Each new row is followed by its nearest point in the smallest flat space through zero that holds the last named rows.

z550:
[[  9  -7 -31 -10  14  27   2 -13 -19  10  -7  -6  20   7]
 [ -3   0 -19  17   2   3 -21  18 -30 -16  15  19  26 -22]
 [  8  -2 -24   4 -10  29  -9 -35   9   9 -29 -21  13  12]
 [-21 -20 -20  -6  10   4   2 -23 -28 -11   4  17  27 -30]]
New rows:
[-10   3  -6  16 -14  -3  -1  27   1  -5  34 -10  -4   3] | [ 5  9  6 10 -2 -7 -9 24 -3 -5 11  6 -2 -1]
[ -7  10   0   5 -13   4  -8  13   1  19 -14   1  21  23] | [10  7 -6  7 -4  9 -9  5  3  3 -5 -7  2  9]
[ -1  -6   8  -1  -1  11  -7 -37  -6  -4 -15 -13 -11   8] | [ -4  -5  -3  -3  -6   7   3 -27  11   4 -16 -10   1   2]
[ -5  27  -9  20 -13 -37  11  -4   1 -26   5  -6  16 -37] | [-16  -1   8  17 -13 -15 -13   0   0 -18   5  13   5 -23]

z587 (4 x 14):
[[-17  16  25  31   6   4 -16 -24  15   2  23  25 -12  -9]
 [-28   8  11  15  -6 -18   1 -13   8   9  -1   1  -7  -8]
 [ -3  11   2  27 -25 -32  12  -6  -5 -12 -14   4   7 -10]
 [-34  29  28  29 -11 -26 -22 -12  -2   3 -18  20   5 -27]]
New rows:
[-33  19  -3   3 -27  -7  -7 -13   0 -16  12   5   9 -37] | [-18  14  13  18  -9 -18  -6  -8   0   1  -8   8   1 -13]
[-26  12   0   1  -1  -5   6 -15   3   7   2 -20 -21 -35] | [-29   3   7   4  -2 -14   2  -9   8  14  -2  -5  -8  -5]
[ -3  -9   1   5  32  -9  14   6  -5   4  11 -14  12  25] | [ 0 -9 -7 -8  3  4  9  0  5  4  7 -9 -6  8]

z563:
[[  1  -7   1  -6  18  -4  23 -14  42   7  -2   7   0  -8]
 [-15   4 -19 -11   1  -7  -2  -2 -15 -33 -11  15  11 -23]
 [-11  -4 -25 -14  -6 -14  -8 -11 -28 -12  -7 -10   8  -4]
 [ -7   0 -18   5 -12  -6   4  12  17  14 -11  27 -25  20]]
New rows:
[-15  28  -3  14   2  19   9   8  33   0 -15   6  -8   7] | [  0   4   4   7   2   5   8  10  24   2  -3  23 -11   1]
[-13 -13 -17  31 -18 -23   3  16 -17   7  29  -4 -19 -16] | [ -3   1  -8   2 -11  -2  -8   7 -14   3  -3   2  -7  11]
[-10   7  -9   4  21   0  -3  14   6 -20   6 -10   2   9] | [-1  2  1 -1  2  1  0  1 -1 -7 -1  3  3 -6]
[  0 -10 -10  -1   4 -40   8   4 -11 -14 -11  -3  -9  -3] | [ -9  -3 -19  -9  -2 -11   0  -7  -6  -5  -7   2   1  -2]
[ -1  -7 -38 -19  21   1  13 -21   2 -18  -4 -29 -26  -1] | [ -8 -11 -24 -18   5 -18   8 -22   2   1  -7 -11   6  -3]
[ 16  34  -8 -20 -13   7  15  -2  10 -29  12  -2   6  -3] | [ -2   3   2  -2   5   2   2   0   1 -14  -1   6   7 -14]

z310, 4 rows:
[[  3   6  -3  14  10 -14  26 -11 -15 -21 -17  -9  -7  -8]
 [ 11  33  -6  21   3   8   1  -7 -24   1 -36   6  23  26]
 [  8  11  -8  -6  13   3  15 -27   7 -35 -14  24  -2  34]
 [ 19  26  11 -10 -17 -11 -28   0   9   8 -22 -24  18  22]]
New rows:
[ 10   4  -4 -11  -2  20 -12  -4  13 -16  15   2  -4 -15] | [ -2  -7   1 -10  -1   1  -4  -1  12  -3  10   5  -5   3]
[-20  14  -8   3  -5   6 -22  20  38  -7  16  -2   7  22] | [  2  -1   3 -16  -7   7 -20   2  18   7   9   7   5  15]
[  5  -2   6  -8  -3  -5  27   4   4  -1 -32 -45  26 -20] | [  8  10   7   8  -5 -23   5   1  -9  -3 -17 -33   0 -15]
[ -2  -9  22   6  30  -2  25  -8  28  -3   1  -8 -41   8] | [ -2 -12   0  -8   7 -11  16 -11  10 -23   8   0 -17  -6]

z106 (4 x 14):
[[-12   1   8  -1 -15   6 -31  14   0  17 -12 -30  11  19]
 [ -6   1  -2  26  -1  -3   9  12 -38 -12   2   6 -17 -14]
 [-19   1  23  11   1 -13  -3  31   9  15 -17   6   6  -9]
 [-18 -22  -1  11   1 -14  -3   8 -38   6 -35   7  -9  13]]
New rows:
[ 10  -3  19  10  -2 -21  -8  11  17   3  16  25   5 -12] | [ -3   7  12   3   6  -6  10  12  18   2   3  12   3 -16]
[-25   6  -1  -5  -3  -5 -21 -16  15  18   6  11  19 -11] | [-2  1  7 -8  0 -1 -5  3 19  8 -3 -2  9  2]
[-25  11   3 -21  -8  17  11 -13 -11  13 -20 -16  21  22] | [ -4  -8  -2 -10  -5   2 -15  -5   0  10 -14 -12   6  20]
[-10 -20  -1 -13  -3   0   7  15 -19  21  -7 -26 -11 -20] | [ -8  -3   3   8  -4  -2  -7   9 -14   4  -9  -5  -2   3]
[-15  20   1   0  23  -1  15   6  19 -19 -15   5 -16  18] | [-1 -2  3 -2  6 -6  8  1  8  1 -4 11  1 -4]

z736:
[[  0  -5  13 -21   1 -15   5  16  19  32 -42  32 -53   3]
 [-20 -42  12   2  -1  -9 -20  18  -1  15 -10  24 -53  -1]
 [-24  -8   4  -7   7 -22  -9 -12  20 -17 -12   6 -41 -18]
 [ 10 -14 -16 -11   2 -18  16   9  26  15  -5 -26 -34 -11]]
New rows:
[ 13  -9   5 -10 -15  10 -16   2   7   6  16   0  14  17] | [  6  -5  -1   5  -3   8  -1   7 -10   7   7  -1  11   7]
[ 22 -18   5  -5   4   8   1   6   3  -8  15  -2  -7   4] | [  3 -11  -4   3  -2   1   0   7  -2   6   7  -8  -2   1]
[  5 -18 -18 -10  11 -10 -20  11  10 -16   8  -1  21  26] | [ 0 -6 -3  6 -1  4 -3  1 -6 -3 11 -7  7  0]
[ 33  -5  -9   9   6 -12  -1   9 -17  -6  -7  -3   0  -8] | [ 7 -3 -4  1 -1  2  4  5  0  7  4 -7  3  2]
[-16   3  14  12  -5  22 -16   2 -16  26 -13   3  14  20] | [  2  -2  11   6  -4  14  -8   9 -19  11  -2  21  13  14]

z28:
[[ 33 -19   0   4 -29 -17   5 -28 -20  -9  20   7   6   1]
 [  8 -10   4   0   7  12  -6  -2 -11   0 -28  -2   0  17]
 [ 12  -9   3   1 -20 -29  22 -21 -13   4 -12 -31  17  10]
 [  3  -1  19  -4 -27 -15  20  -8  -8   2   6  -5  13   8]]
New rows:
[ -4   3 -11   2  10   9 -12  -4  12   1   2 -15  -4  -5] | [ -4   2 -13   3  14   0  -6   2   6   1  -2  -6  -4  -7]
[-15  -9  -2 -32   6 -13   6  37   2   8  -3   6   7   8] | [-16  10  10  -4   2   4   6  12   7   5  -5  -2   2   3]
[ 11   6   5  -1  -3   5   0  -1  -7  -2   0  -7 -22   8] | [ 4 -4  1  0 -1  3 -2 -2 -4 -1 -3  3  0  4]
[  8  -4   0 -10  -9  -8 -26   9  34  -6  17  32   0  -5] | [  0   3  -1   0  -2   8  -9   5   5  -6  26  24  -8 -12]

z630:
[[-14 -13   5   1   4   6  -2  13  -3 -17 -17 -28 -14  13]
 [ -8 -32   9   1  -4 -15  -5  -4   2 -23 -17   6 -14   2]
 [-31 -23  -7   8 -16 -19  15  -5 -12  -4 -29 -32 -17   1]
 [  3   2 -12  20 -11   8 -15 -29   9 -28 -22   7  -4 -15]]
New rows:
[ -9   6 -15 -18  -4 -22   4   8  -2  18  18   5  -7 -28] | [ -2   1  -3  -5  -6 -16  14  -3  -6  23  10   7   6  -5]
[ -4   8 -27 -20 -14  -6   5 -24  21   3  17 -12 -18  15] | [-4  6 -7  4 -6 -2  5 -6 -3  7 -2 -4  2 -5]
[ -8  -8  -6 -15 -34  -2  -4  24 -14   1  -2   8   0   4] | [ -6  -9   3  -4  -1 -10   6   4  -4   5   0  -2  -3   3]
[-10  10  -6  -4  20   5  -5 -19  14  25  18   5  16   1] | [ 8 16 -4 -2  1  3  3 -1  0 16 14  8 10 -4]

z47, 4 rows:
[[  4 -25 -36  22  -8 -17  34 -51   5  19   0  35  -7  51]
 [ -3  31 -35  11   3 -24  35 -37  30  17 -13  18  21  39]
 [ -8  -6 -16  11 -22 -22  29 -30 -17  13  14  19   3  44]
 [-15 -20  -7  22   3 -11  27 -41  26 -15  19  -9   5   4]]
New rows:
[-20 -13  -3 -20  16  24   6 -16 -24 -15  12  -6  -5  18] | [ -4 -15   4   4  -7  -1   3  -5 -10  -3  11  -1  -5   3]
[ 23  -6 -16  21  10 -12 -24  15  -9  15 -26   3  12  20] | [ 14   4 -12  -5   4   5  -7   6  -3  15 -19  18  -6  10]
[ 17   4  -3   0 -11  17  -8   5 -17  22   3 -10  -3   9] | [  6   0   1  -6  -6   2  -7  10 -16   8  -4   8  -5   6]
[ 18   9  20   3 -16 -22 -24  10 -21  23  -7  -8   3  13] | [  2  12   4 -11 -12  -2  -7  17 -25  10  -1   6   0   9]
[ 20   4 -12 -19  22 -14  -4  19 -18  16  12  -7  -3 -25] | [  5   6   5  -8   2   6 -13  17  -7   2  -7  -1  -2  -8]

z789, 4 rows:
[[-23  14   4 -39  -8   3  12 -10  13  16  30 -15 -32   7]
 [-20  15 -16   7   4 -30  15  -2  22  37  -5 -30   1  13]
 [-10  40 -19  17  -2 -19  15  -1  27   3  -8 -17  32 -10]
 [-13  14 -10 -19   5  -8  12 -18  33  33  33 -16 -44  27]]
New rows:
[-23 -14   7   7  23  13  25 -10 -13  -7  -1  -8 -21  19] | [ -2 -12   4  -7   2  -1  -2  -1  -4  11   4  -2 -16   9]
[  0   4  12  -3 -13   8   6  11  -7  -7  21 -20   2 -11] | [ -9   6   6 -15  -8   5   3   1  -4  -6   4  -3   2  -9]
[ -3  -1 -24   3  20  17  12 -23  23   9  13 -15 -23  -8] | [  2  11  -9  -1   5  -2   4 -11  22   9  17  -2 -18  13]

z472, 4 rows:
[[  9  33   4 -18   9   9  -8  30  21  23   1   2  -9 -12]
 [ 13  49  20   9   0   1 -31   0  22   0   6 -15 -33   0]
 [ 46  21   7  -2  -8 -24  19  -2  46 -19  24 -19 -13  21]
 [ 14  14  -2  -5   6   5  11  10  18   5  26  -1 -48   1]]
New rows:
[ -9  36  -4 -10  12  -5  17   6  -3  22  -8  10 -13  19] | [  2  12   0  -8   5   6  -1  14   8  12   3   3 -10  -6]
[  7   7 -25   1   6  10  -2  35 -17  -4 -14  16   7  27] | [-3 -3 -4 -9  3  4  4 11 -1  9 -4  6  9 -6]
[ -1  26  -5  -5  18  20   1 -18   5  -1  -9 -28  25  23] | [  5  11   7   2  -4  -6 -10  -2   7  -3  -9  -6  16   2]
[ -5  14  -4  10 -24   4  -3  -8   1  -8 -10  33  37  14] | [ -2  -2   3   2  -5  -7  -7  -5  -3  -4 -15  -2  32   1]
[  7   5  20   2 -11  18  -9  -1  10  -3  -8 -12  -9  21] | [  5  13   7   6  -2  -3 -10  -5   6  -5   1  -7  -6   3]
[ -8  11  -6  -4   3 -23 -35 -32   2  10  13   8  31  -9] | [ -4   8   9   7  -4  -4 -18  -7  -3  -4 -15  -5  21   0]

z536 (4 x 14):
[[  1  -6 -24   2  -8  -7  -2  -6  -8  11 -53  15 -12 -41]
 [-14  -8  18  20   1  -4   7 -34 -23  21 -36  -9   4 -32]
 [ 13   2   9  49  -4   8  17 -20 -12  34  -8   4   7  -8]
 [ -5  13 -14  -8  -3  -4  25  -4   3  39 -23   0   9 -11]]
New rows:
[ -6 -24   4  18 -13   5   1  11 -13  20 -18 -30   6  -3] | [ -3  -2   8  12   0   0   5 -13  -8  11 -10  -3   3  -9]
[-18  21 -20  13  12  24 -14   3 -30  -5 -21  23  -4   2] | [  6  -4  -8   8  -4   0  -5   0  -3  -1 -14   8  -7 -12]
[  2  13 -12 -20  -6 -18 -26   4  -7  -4 -16  19  -6 -23] | [ -2  -5 -17 -16  -3  -6 -10   7   1 -10 -23   8 -11 -18]

z742:
[[-10  12   6   6   9 -17 -21 -23   8  -2 -17 -37  -7 -13]
 [-44  13  -4  26  15 -29 -29 -33  24  -6 -40 -23 -10 -27]
 [-20  -9  15  14  44 -33 -25 -39  25   4 -26   4   0   8]
 [ -5  19  -4 -11   8 -31 -21 -41  32  21 -24 -48  42 -27]]
New rows:
[-16  19   1   0  17  13   3   2 -16  -3  25  -6  22  -5] | [ 4  2 -2 -4 -5  2  3  2 -1  2  3 -4  5 -2]
[ -4  13  14 -10  25  17 -11  14  25  -4  20   6   2 -18] | [ 1 -1  1 -1  2 -1  0 -2  2  2  0  2  3  2]
[ -3 -11 -15  -4  -3  21   1  18  -9  19   4 -15  22  13] | [ 11   2  -5 -10 -11   7   9   7  -2   6   8   0  13  -1]
[ -3 -17  25  15  -6  -6  -8 -11  18  16   1  -6  11  21] | [  4  -5   8  -3  16  -9  -5 -12   7   5  -2   1   6   8]

z195:
[[ -4  -4 -18  -8  13   7 -32  -9 -10   1  -1  11  -8 -17]
 [-14 -20  28  -3   9   7 -10 -10 -35 -25 -24 -14   6 -14]
 [  9  -6  13  -4  -7  17 -18 -28  -2 -28   6   2  16 -46]
 [-16   8  27  19  22  28  -6  35   2  11 -18 -18  21   1]]
New rows:
[ 37 -37   5  15  -6  -1   0 -10  18  27  20  10 -31  -8] | [ 10   4 -15  -4 -10  -7   3  -9  12   2  14  10  -5  -2]
[-22  25  26   4   0   5   2   7   0 -16  10  -5 -13   0] | [-2  0 13  5  1  5  5  6  0 -3 -4 -7  8  0]
[-15   7  -1 -20   5   9   3  -8  21 -15  -1   4 -20   0] | [ 2  0 -5 -3 -2 -2 -3 -5  1  0  3  4 -2 -3]
[  5  11  18  -6 -13  15  15   4  -9   7   3  -8  -6   4] | [ 1  1 11  4 -4  0 12  4  3 -2 -1 -6  6  4]
[ -4   5  13   1   4 -35  11 -23   0 -10   6  -2  14  11] | [  4  -6   7  -3 -13 -13  18 -10  -4 -10   1  -3  -2   7]

z958 (4 x 14):
[[ 23  23   8 -15  23 -20 -14 -33   0  -5  -2   0 -19 -36]
 [ 30  -3   7 -20   5 -21   4  -5 -12  -2  52 -23   5   4]
 [-13  22   7   1 -27 -15   8 -19  14   4  23 -11  -1  23]
 [ 10  22  28  11  16 -12  10  -3  14   8  20   2   2  -6]]
New rows:
[ 17  -8 -37 -20  11   2 -21  -5  -1  -4   0  -8 -13   8] | [  9 -14 -19 -20  -3  -2 -12  -8 -17  -9  -3  -8  -6  -7]
[ -4  -6 -27   3  -7  -8   4  18  -9  21   1 -16  11 -13] | [  1 -13  -8  -4  -3   5   0   8  -7  -2   2  -3   4   5]
[-1  8 -5  8 -9 12 11 -7 37 13  5  1  2 -4] | [-10  13   9  10  -5  -1   6  -3  12   5  -1   4   0   6]
[  8 -14  33 -14  -6  12  -6   4   3  12   7  23  10   0] | [ 4 -2  8  6  9  2  5 10  1  3  6  2  5  0]
[ 35   0  23 -17  -7  20 -27  11  -6   4  -4  36 -17 -19] | [ 14  -3   2  -3  22   2  -6   2  -6  -2 -10   6  -4 -22]
[  3 -21   7   9  -1  -8  23  21   4 -31  -4 -21   6   3] | [  2 -13   0   2   1   6   5  16  -5   1   8  -2   9   8]

z529 (4 x 14):
[[  0  -1 -15 -16  17 -13  -1  -8   1  15  -2  -5 -10   0]
 [-19 -18 -11 -27 -17  -8 -21  -8  17  16 -25   3   7  -9]
 [-26 -10   9  21  -1  -1 -20   0  -4   4  -1  -5  27   0]
 [-39 -29  -7  -4 -21  -6  -8  13  15  25   4  -7   2   0]]
New rows:
[ 14 -21 -10  12 -13 -19  11  -3   9  -3  -6   7  -9   8] | [ 1 -3 -2 -6 -7  1  6  4  5  1  1  1 -8  0]
[  6  -1 -11   4 -12 -22  12  -7  19  -3   3  23  22   1] | [ 0 -1  1 -4 -7  2 -3 -1  3 -2 -6  3  2 -2]
[-23  15  18  13  -4 -19  13  -1  -9   4 -16  10  -1   0] | [-5 -1  4  8  0  1 -4  1 -2 -1  1 -1  7  0]
[ -9  23  -6 -19  23  24   0  -6 -16   0   1  20  23  -5] | [  9   9   1   1  13  -2  -8 -12  -7  -6  -8   1   8  -2]

z867 (4 x 14):
[[ 16  15 -14  -7  -4  13 -10  16  12  -5 -33  15   7   2]
 [  0   1   1   8 -31   6   9 -17 -12  25   6   3  37  24]
 [ 14  -4   0   3   8   3 -10  20  25  -7   1 -20  24  18]
 [  9  16 -10 -15  23 -11  -7   8   0   2  10  -1 -22  -9]]
New rows:
[-34  -5  -5 -17  -1   2   6   4  -8  -1  13  37  -9   2] | [ -8   2   0  -1  -5  -1   6 -11 -14   3  -1  12 -14 -11]
[ 11  -5 -12 -35   5   3  21   0  -6   3  21  -4   1   6] | [ 5  9 -5 -7  7 -8 -1 -2 -4 11 16 -4 -1  4]
[ 15  14  29   1 -20 -11   3 -13 -13   8  33 -24  -2 -37] | [ -9  -3   6   0   4 -12   7 -14 -14  11  27  -7  -8  -1]
[ 37  18  15   5   2  -8   9  -1   1   5   8  11  17 -26] | [ 7 10 -7 -6  1 -1 -2  1 -2  8  2  2  2  3]
[ 37  -5 -14  16  -7   3  19  10   4   3  10   8  19   2] | [ 9  5 -4  0 -6  3 -3  4  5  7 -1 -3 18 13]

z603 (4 x 14):
[[  2  20  -7  -1 -32   8  15   0  14  -2 -15   2   0  35]
 [ 24   1  28 -26   5  11  53  -6  -4  11  -4  11 -19   8]
 [  5   4 -27 -17 -10  16 -16  -6  -6 -14   0  -3  -3  14]
 [-23   8   8   5  14  16 -15  -3   3   3  16   6 -25 -17]]
New rows:
[-37  -1   4   1  10   1 -11  -5   4 -17   9  -1  -8 -10] | [-19   4   1   9   8   6 -19   0   3   0  10   2 -11 -13]
[ 26  -1 -14  10  -2   4  -6  37  -4   3  37   9  -1  16] | [ 3 -2 -7 -3 -2  1 -5 -1 -3 -4 -1 -2  3  2]
[ -2  -5  -4   7   9 -13 -23  -8  -4   6 -11   2  -5  13] | [ -4  -2  -7   5  -1  -3 -12   1   0  -3   1  -3   5  -2]
[-19  -5  32  -5   6 -26  -6  25 -21  22 -11  -8 -16   2] | [ -5  -4  19  12  10 -10   8   4   3  10   2   2   0 -13]

z960:
[[ 11  -6 -17   7 -26 -19 -25  -3  28  -1  13  35 -20 -11]
 [ -5   3   0   9 -36 -16  -3  11  16  -2  22  21 -13  12]
 [  6 -19   1 -14 -53 -32 -12  -8  18 -17 -21  -1  -7 -26]
 [ -8  13 -25  53 -22   3 -23  16  16  -1   1  19   8  -2]]
New rows:
[ 28   8   3   2 -17   3 -24   5   5  -3 -11  14   7 -13] | [  5  -4 -11   7 -10  -6 -14  -4  10  -3  -8   7  -1 -14]
[ -6 -18  -3  14  -1  37  -3   6 -14   1  -1 -18   0  -8] | [ -4   4  -3  12   9  10   1   3  -8   0 -11 -11  12  -2]
[ -6  20   6  -1  15  13   0   0  15   6  15 -12  25   6] | [-5  7  1  8 14 11  6  5 -8  4  4 -4  6  9]
[ -4   4   2  -5  12  23  -3  -3 -21 -20  37  13  -2  -7] | [ 1  5  0 -2 17  7  3  1 -2  7 15  8 -5 11]

z399:
[[-36  -4   0 -29  25 -26   6  -4 -28 -22  -5  36  12  26]
 [ 12  13 -11  19  32 -15   6  10 -18  -6   6 -19   5  23]
 [ -1   4  17  16  24 -25  20   8 -18  -7  -8   1   9  16]
 [-15  -1   0 -26  13 -41   3   3  24  -9  15  -3  12  33]]
New rows:
[ 16  -6  12 -20 -26  21  -2   0  15  -5  -1  -6 -37   2] | [  3  -5   0  -6 -22  14  -8  -4  19   8   2  -2  -6 -15]
[ -2   3   4  -2  -5 -12  -7  -3 -11   9 -33  -1  30  11] | [-5 -1  9  1  5 -8  7  1 -7 -3 -5  7  3  3]
[ -1   4  15  11  -7  12   8  -6  -8   0  -2   0 -21 -12] | [  4  -2   9  11  -7  11   4  -1  -7   4  -9   3  -3 -14]
[ -1  13   5   1  -1   5  -3  -2  -1 -12  16   0  -3  -6] | [ 1  1 -4  0  0  3 -2  0 -1  0  1 -1 -1 -1]

z799:
[[-38 -28   9  15  10  12  -5   7  25  40   1  -8  -6 -21]
 [  5 -23 -20  30  37  28  -4 -10  20   1 -23   1   7 -23]
 [-32 -22 -14  13  12 -11  14  19  28  -6 -19 -12   1  -6]
 [ -9   2  20  -1  19  31 -16  -7  12  21 -25  15 -36 -37]]
New rows:
[-34  18   0 -16  -5 -37   6 -12 -11  -1  -2  14  -6  14] | [-14  10   9 -17 -17 -20   7  13  -2  -7   2  -2 -10   9]
[ -4  -2  -3  -3  14 -18  17  11  -9 -10  -5  -8  10  -8] | [ -5  -2  -8   1   1 -10   8   7   5 -13  -6  -4   4   5]
[  2  -5 -11 -13 -20  13  10  37  -7   1 -13   1   5   4] | [ -6   2  -1  -4  -4 -10   5   7   2  -7  -2  -2  -2   4]
[ 37 -25   1   4  -3  -7  16  -8 -13 -15  16 -14 -32   1] | [14  6 -4 -2 -1  0  0 -5 -8 -9  2  2  5  5]
[  0  13 -30   8  -3  14  -6   4   6   0  26  17  10 -14] | [ 9 -4 -5  7  4  7 -3 -7 -2  3  6 -1 10  1]

z14 (4 x 14):
[[-14   2   9 -10  11  34  10 -40 -18 -25  -3  12 -31   5]
 [-15  -2  -5  -2   0  -6 -25 -31 -14  10  -6  -3  -6  -5]
 [ 10   6  -4 -11  -3   6  29 -28   8  25  13 -20  11   8]
 [ -5  26   5  -7  17  -5  26 -10  15  26  -8  36   1  -1]]
New rows:
[ 19   0  -5 -18   2  -3   8  -3   2  -7   6   3  -1   0] | [ 4  1  1 -2  0  5 11  0  3 -1  3 -2  1  3]
[  7 -37  16   3 -11   0  32  -1 -15  -2  -7   0   1   8] | [  7  -3   2  -2  -3  12  13   2   1 -10   7  -9  -1   5]
[ -8 -19  18 -14 -33  -7  12  16  10  -3 -37  24  -1 -11] | [-2  4  4  4  5 -4 -1 18  4 -5 -6 18 -2 -3]
[ 13   7   5   1  -8  37  -2   4  -7   0 -30  11  -2   2] | [ -2   2   5  -1   5  10   6   1  -2 -13  -2  10  -9   1]
